The rows are grouped in 4 different ways at once. Each group adds its own fixed numbers to the row, and there is some noise. The rows also spread widely along 13 directions, which tell nothing about the answers.
(in the rows, 128 means zero)
Known rows, each followed by its group in each grouping:
[152 132 142 117 137 123 158 130 165 126 120  99  95  91  92 119 112 107
 149 135 136 147 144 168 180 127 148 111 133  96 112 156 161 129 160 153
 101 129 157]
(1) k982 beg X
[ 99 167 141  67 169 113 101 131 112  75 104 125 124 138 133 104 128 180
 168  77 158  92  89 127 226 157 163 154 102 111 148  71 159 129 135  86
 119 133 107]
(1) k569 mel X
[140  99 116  90  80 147  75  97 160 129 164 124 201 121 149 174 170 151
 146 107 153 173 113 134 142 161 136 106 153 161 147 158 130  97  72 109
 160  81 134]
(3) k509 mel L
[120 120 131  39 111 153 109 104 163 109 132 129 128 142 125 134 187 151
 126  87 129 129  88 202 156 152 153 118 128 116 148 124 139 118 102  85
 156 132 140]
(2) k569 beg E
[115 122 124 132 137  77 137 148  68 137 114 128 167  58 177 141  43 162
 169 129 127 132 145  99 122 111  93 121  89 115 133 122 144 162 103 153
 108 130 146]
(0) k509 Diriz W
[137  97 146  67 119 133 127 124 157 107 141 140 166 141 148 169 128 171
 113 125 176 144  96  99 181 182 135  91 117 160 143 111 108 117  71  98
 176 179 118]
(0) k982 Diriz W
[123 136  91 112 163 185  88 125 151  95 138  66 156 111 120 116 145 132
 149 124 157 151  77  99 187 151 113 141 133 124 146 152 162 105 153 129
 118  77  98]
(2) k432 mel E
[114 155 145  99 152  77 205 103 141 132 128  74 131  80 100 114 114  90
 133  70 137 135 129 150 205  94 149  82 103 111 123 111 158 141 110 164
  92 150 120]
(3) k432 mel A
[131 135  96 142 135 114 102 124  91 114 124 122 148  88 147 124  54 132
 178 128 121 148 160 149 141 109 102 139 131 110 119 167 177 138 161 158
 104  64 148]
(3) k509 beg A
[119 116 137  67 122 112 139 107 141 101 126 162 151 137 140 144 125 189
 123 116 145 138 111 142 178 156 157  98 104 152 123  81 120 112  80  85
 156 157 131]
(2) k509 Diriz L
[106 154 177  86 156 102 114 155 107  87 104 156 118 116 123 124 117 186
 189  89 171  98 112 133 184 147 201 146  69  96 116  65 162 138 122 126
  84 128 153]
(3) k432 mel X
[129 128  96  86 116 153 133 135  84 111 125 134 156 124 139 156 101 141
 112 103  91 141 116 203  73 105  63 122  99 116 144 130 135 184 120 149
 148 110 123]
(0) k432 Diriz L
[118 125 160 131 164 109 206 120 149 113 120  98 130 109 104 146  95 148
  81  65 136 147 111 140 172 174 136  99 121 114 143  97 103 115  96 138
 120 143 102]
(2) k432 mel W
[127 145 117 140 163 146 137 159 114 127 106  96 112  57 123 152 117 187
 159 145 103 144  89 120 137 125 128 127 109 100 140 120 129 119 140 134
  98 107 137]
(0) k432 mel W
[105 132 162  92 124  49 158 117 103 129 115 122 159 106 155 114  72 101
 137  40 153 108 165 155 169 124 124 115  99 108 140 119 164 171  93 155
 113 141 138]
(1) k509 Diriz X
[ 79 140 106 145 188 143 138 120 156 127 107 120  89  83 122 118 123 122
 135 100 126 128 132 149 232  99 163 140 124 106 114 109 160  93 175 144
  84  96 167]
(2) k432 Diriz E
[ 77  72 163 113 136 159 144 119 195 155 131 171 129  88 141 163 159 170
  90 111 172 135  95 119 178 173 198 110 104 142 127  96  97  64  71  94
 115 160 203]
(0) k509 mel L
[125 103 134  84 112 144  82 125 171 116 149 137 170 130 153 131 132 127
 139 104 186 139 118 126 184 168 138 128 129 137 144 169 156 123 111 127
 142 126 147]
(3) k432 Diriz A
[113 105 116 182 183 175 170 104 159 127 136 126 128  93  90 166 101 123
  97 136 136 181 130 133 178 138 157 111 123 142  90  99 129  71 151 160
  91  79 157]
(2) k509 mel A
[106 118  82  75 115 159  53 139  89 143 142 129 156  69 178 151 140 129
 187 147 126 133 119 136 114  63 109 137  91 107 138 152 175 156 127 133
 130 106 172]
(2) k982 beg A
[102  97 137 169 139  87 182  99 117 151 129 163 160  66 137 154  57 135
 123 117 126 165 163 130 142 117 140  97 104 140  81 103 129 106  89 162
  83 113 183]
(0) k509 mel A
[ 82 134 113  84 145 137  91 111  92 105 128 134 167 103 145 108 122 157
 167 102 149 118 101 140 135 120 128 147  76 103 114  89 164 134 113 116
  94  97 141]
(2) k982 mel A
[111 111 132 139 136  82 170  87 153 125 128 120 175  84 123 100  76 174
 124 113 133 159 131 121 170 171 135  99 132 124  93 117 130  87  79 116
  90 119 122]
(2) k432 Diriz A
[ 82 114  93 148 155 125 138  99 110 132 126 133 158 107 153 133  59  99
  99  77 115 147 166 168 146 115  72 136 135 117 127 139 148 140 142 167
 119  86 144]
(2) k982 Diriz W
[ 91 132 107  46 148 193 117 119 123 117 124 115 124 120 114 153 203 152
 107  77 109 117  61 206 138 103 142 126  84 110 146  70 129 124 114  88
 138 123 131]
(1) k569 Diriz A
[120 155 139 107 146 134 142 152 167 142 103  99  72  67 117 121 140 128
 154 102 117 119 113 179 173 111 161 134 123  77 155 165 163 129 164 140
  92 126 172]
(0) k432 mel A
[110  85 161 114 157 195 103 168 149 142 140 100 156  83 130 175 154 116
 132 103 204 127  89  96 140 163 165 136  70 107 145 117 144 111 115 148
  94 105 159]
(2) k509 Diriz A
[123 142 101  64 138 119 134 106 113 101 138 130 153 115 131 127 133 135
 156 138 130 138 117 146 182  80 135  97  92 139 102  97 170 149 113 133
 138 145 131]
(2) k432 Diriz X
[131 119 144 140 150 155 118 150 165 114 109 107 123  75 111 113 113 200
 150 138 149 143  81 116 150 202 163 150 121 101 128 135 126  74 132  92
  81  97 143]
(1) k509 mel A
[142  85 124 144 145 180 113 150 158 117 145 201 131 105 143 206 101 175
 118 198 148 185 120  92 162 148 163 110 115 174 103 118 114  93 126 141
 149 143 187]
(2) k432 mel A
[150 111 136 188 156 139 159 189 119 135  99 116 112  64 134 173  37 173
 117 138 100 151 129 130  95 166  98 134 117  92 145 155 107 142 153 166
 101 114 145]
(0) k432 Diriz A
[140 103 148 166 128 111 116 150 126 159 130 146 144  67 150 223 106 140
 163 129 131 164 168 112 147 110 162 110 119 135 120 119 135 110 117 170
 117  88 187]
(2) k509 Diriz X
[ 79 114 109  89 136 141 102  85 163 107 139 147 145 150 150 114 135 107
 103  59 152 131 125 166 213 154 127 141 155 142 149 136 151 114 127 118
 146 111 141]
(3) k569 mel E
[103 140 119 141 199 177 147 144  78 111 116  58 139  76  92 135 119 130
 153 100 138 123  78 126 125 110 128 139  52  86 118  72 149 131 148 163
  57  60 114]
(0) k509 mel E
[115 102 106 152 130 109 135 123 110 164 126 165 137  32 159 162  89 163
 155 182  91 169 153 123 129  77 122 108 112 131  87 119 130 116 114 148
 103 128 202]
(1) k982 Diriz W

New rows. What belongs after each?
[116 147 122 141 132 107 158 117 135 139 103  95 120  68 111 107 102 149
 130  73  78 146 126 207 113 134 106 136 148  74 136 158 143 125 137 141
  82  76 141]
(1) k432 mel W
[107  70 133 116 131 181 101 144 181 119 131 166 138 123 161 129 101 140
  77 116 168 138 109 139 143 207 116 148 128 122 153 166 122 121 122 127
 140 140 168]
(2) k432 Diriz E
[136 122 178 180 180 124 181 149 134 129 118  70 136  82  88 200 108 147
 126  79 154 155 119  92 169 169 178 107 103 111 135  74 108  92 112 162
  83  87 113]
(2) k509 mel X
[102 168 108  86 170 106 124 137 120 109 101  83 121  79 143  98 118 174
 171 110 128 108  90 103 228 106 145 131 102 109 143 105 160 122 135  95
 111 142 105]
(1) k432 Diriz A
[103 128 122  96 122  97 116 108 152 145 122 104 144  81 151 113 126 140
 157  98 133 132 133 141 178 131 130 123 138 105 141 152 155 114 113 116
 117 124 147]
(2) k982 Diriz W
[ 93  89 116 110 127 126  87 120 152 134 144 153 168 107 195 127  78 107
 113 107 184 140 140  81 195 162  90 139 144 153 163 177 142 136 110 135
 157 153 155]
(1) k982 mel W
[ 74 129 111  39 157 179  85 125 115 102 125 133 149 144 148 131 164 145
 129  79 169  97  76 148 178 126 128 145  78 121 149  86 147 137 116  98
 144 137 130]
(0) k982 Diriz W
[150 113 157  97 133 153 148 137 119 104 131 101 163  93  85 119 121 161
 164 148 157 143  91 152  83 155 144 112  63  83  84 103 144 133 110 146
  64 109 133]
(3) k982 Diriz A
[154  81 194 148 100 102 158 136 157 145 131 156 157  83 120 164  90 146
 124 104 160 167 149 149  95 199 158 107 119 115 109 141 118 110  80 163
  93 107 187]
(1) k509 mel W
[116 103 125 144 140 156  94 149 169 148 138  75 167  89 154 177 128 122
 116  76 159 148 113  92 171 171 117 130 152 121 184 172 127 101 115 138
 138  88 118]
(2) k432 Diriz A
[ 83  78 127 130 154 145 144  85 171 130 159 121 188 108 139 121 100 111
  81 103 191 154 114  81 191 181 121 111 122 148 122 122 122  91  82 130
 119 138 128]
(2) k982 mel A
[ 79 146  92 135 147 100 110 135 109 144  91 142  97  51 185 125  77 182
 150 119  66 130 137 154 153  94 108 152 133  95 154 140 134 130 151 106
 114 121 167]
(2) k982 mel A
[136 172  92 121 152 135 110 148 106 108 109  83 116  92 130 133 105 142
 162 103 100 135 117 150 153 101  96 146 133 102 162 151 162 154 176 147
 119  78 111]
(1) k432 mel L
[131 126 114 164 184 174 122 147 144 111 129  56 164 105 110 176 115 137
 115  83 157 154  98  74 194 172 117 130 134 130 155 125 125  90 144 144
 120  64  77]
(1) k432 Diriz A
[ 93 122 125 151 178 111 150 150 107 118  97 164 106  62 162 105  32 179
 133 154 116 128 125 114 153 147 119 151  99  98 127 114 132 136 148 131
  88 158 165]
(2) k569 mel A
[ 91 103 113  72 137 202  99 153 126 136 128 127 121  80 149 120 143 141
 124 127 129 112  71 170  92 132 110 153  77  76 161 147 150 152 132 113
 117 143 169]
(2) k569 beg A
[137 129 158  98 126 120 149 112 143 109 137 134 151 111  94 125 137 154
 158 118 158 154 118 154 146 146 172 106 100 115  84 105 160 112 105 144
  89 108 155]
(2) k432 mel W
[ 88 124 151  70 104  76 110 139 120 138 110 174 136  89 189 127 104 163
 141  65 133 106 131 154 148 130 131 137 109 111 166 137 141 160  84 111
 137 169 176]
(1) k432 mel W
[108  98 147  64  94 110 130 108 149 144 141 100 184  91 152 108 137 126
 139  91 168 125 103 137 139 155 127 101 102 118 142 146 147 133  57 116
 117 145 144]
(0) k509 Diriz E
[ 89  96 145 126 126 145 122 124 157 147 117 116 134  65 133  98 125 155
 129  97 135 132 104 168  96 181 132 154 114  66 133 147 129 108 107 123
  67  95 171]
(2) k982 mel E
[ 87 131 124  89 118  82  83 111 143 132 114 125 153  83 178  73 100 155
 179 104 152 117 137 125 189 151 124 147 141  96 143 164 169 121 116 105
 108 125 155]
(2) k982 Diriz W
[ 88 133 106  77 151 145 132  89 124 127 137 120 154  97 123 121 159 138
 150 109 133 135  92 152 173  98 140 117 100 128 112  88 155 116 109 120
 108 119 148]
(0) k569 mel W
[ 96  74 109 154 131  92 137 109 115 137 124 187 169  60 188 122  35 200
 134 188 132 160 138  78 150 149 115 113 110 155  91 114 111  97  77 111
 112 151 179]
(0) k509 Diriz E
[ 95  70 172 117 125 100 184  71 172 123 152 153 193 114 116  91  82 129
  83  82 197 154 129 126 163 208 154  96 107 142  85 104 126  90  46 127
  89 146 150]
(1) k509 mel A
[108 103 116  92 125 183 104 115 111 115 147 142 173 121 127 142 133 117
 125 102 152 145 108 181  87 135 111 136  89 117 122 125 159 141 117 151
 117  78 159]
(2) k509 mel W
[113  85 131 126 131 158 157 124 139 150 136 145 126  93 130 207 125 136
  77 103 105 162 127 174 108 116 131  96 112 125 133 109  98 117 100 136
 143 133 162]
(2) k982 beg A
[109  86 100 127 107 128 132 108 105 159 142 146 171  30 155 131  99 184
 140 181  91 174 108 128  68 107  98 105  96 126  93 123 115 117  69 119
  97 132 173]
(1) k982 mel A
[110 102 118  94 125 154 118 120 129 142 136 167 136  82 139 134 128 107
 137 137 127 139 132 182 123  92 135 127  89 117 101 131 169 145 131 158
 107 131 200]
(1) k569 Diriz A
[ 59  77  90 135 148 188  96 124 138 154 146 186 144  74 181 164 117 145
  90 131 123 148 109 129 133 115 112 142 105 141 132 125 122 106 113 128
 131 126 196]
(2) k432 mel A
[126 128 155 149 142 110 156 150 136 160 105 110  96  46 124 183 127 156
 147 105  96 151 131 153 139 115 161 113 122  89 141 120 112 114 126 148
  92 112 171]
(3) k982 mel W
[154 137 157 113 137 119 172 126 109 108 123  96 146  90  79 162 133 180
 150 117 117 162  95 152 108 143 151  94  91 107  95  67 118 118  95 133
  93 105 113]
(1) k982 mel W
[109 144 108  55 138  92 132  73 134  95 138 115 165 109 132  70 115 158
 175 142 164 134 111 108 235 119 154  98 107 140  96 108 177 103  94  81
 121 157 118]
(2) k509 beg A
[134 115 120 129 134 139 152 117 167 155 140  97 124  71 120 165 135  93
 122 125 124 172 135 141 173 105 125 100 148 129 134 161 139 118 134 164
 129 123 158]
(1) k982 mel W
[149 106 157 115 148 154 163 144 128 101 140 103 160 117 101 158 112 122
 117 112 167 150 109 126 126 157 131 100  80 115 112 104 134 141 110 174
 111 118 118]
(2) k432 Diriz E
[123 106 136 132 140 120 200 119 150 157 143 109 128  51 120 152 112 107
 109 145 123 165 126 126 153  99 134  76 100 123 115 123 131 137 100 173
 110 173 161]
(2) k432 mel X
[136 115 126 116 121 159 123 138 168 131 130 155 109  98 136 190 146 163
 120 136 112 164 118 156 154 130 153 112 139 136 141 138 121 108 129 129
 148 128 173]
(2) k432 mel L
[ 81 134  66 143 181 171  79 134  78 115 125  98 168 107 163 171  99 135
 111  60 112 133 114 120 156 107  59 159 128 130 172 117 138 138 149 143
 146  56  99]
(1) k432 Diriz W
[105  99  75 164 154 183 104 136 115 147 130 132 129  60 158 210 129 168
 117 149  78 176 105 124 128  97 114 125 130 153 143 116  95  95 129 128
 139  81 164]
(3) k509 mel E
[ 91  98 117 117 125 128 112 102 128 147 142 122 184  86 156 115 101 106
 140 101 159 141 141 132 137 133  97 129 118 116 121 154 161 133 106 159
 101  99 161]
(0) k982 Diriz W
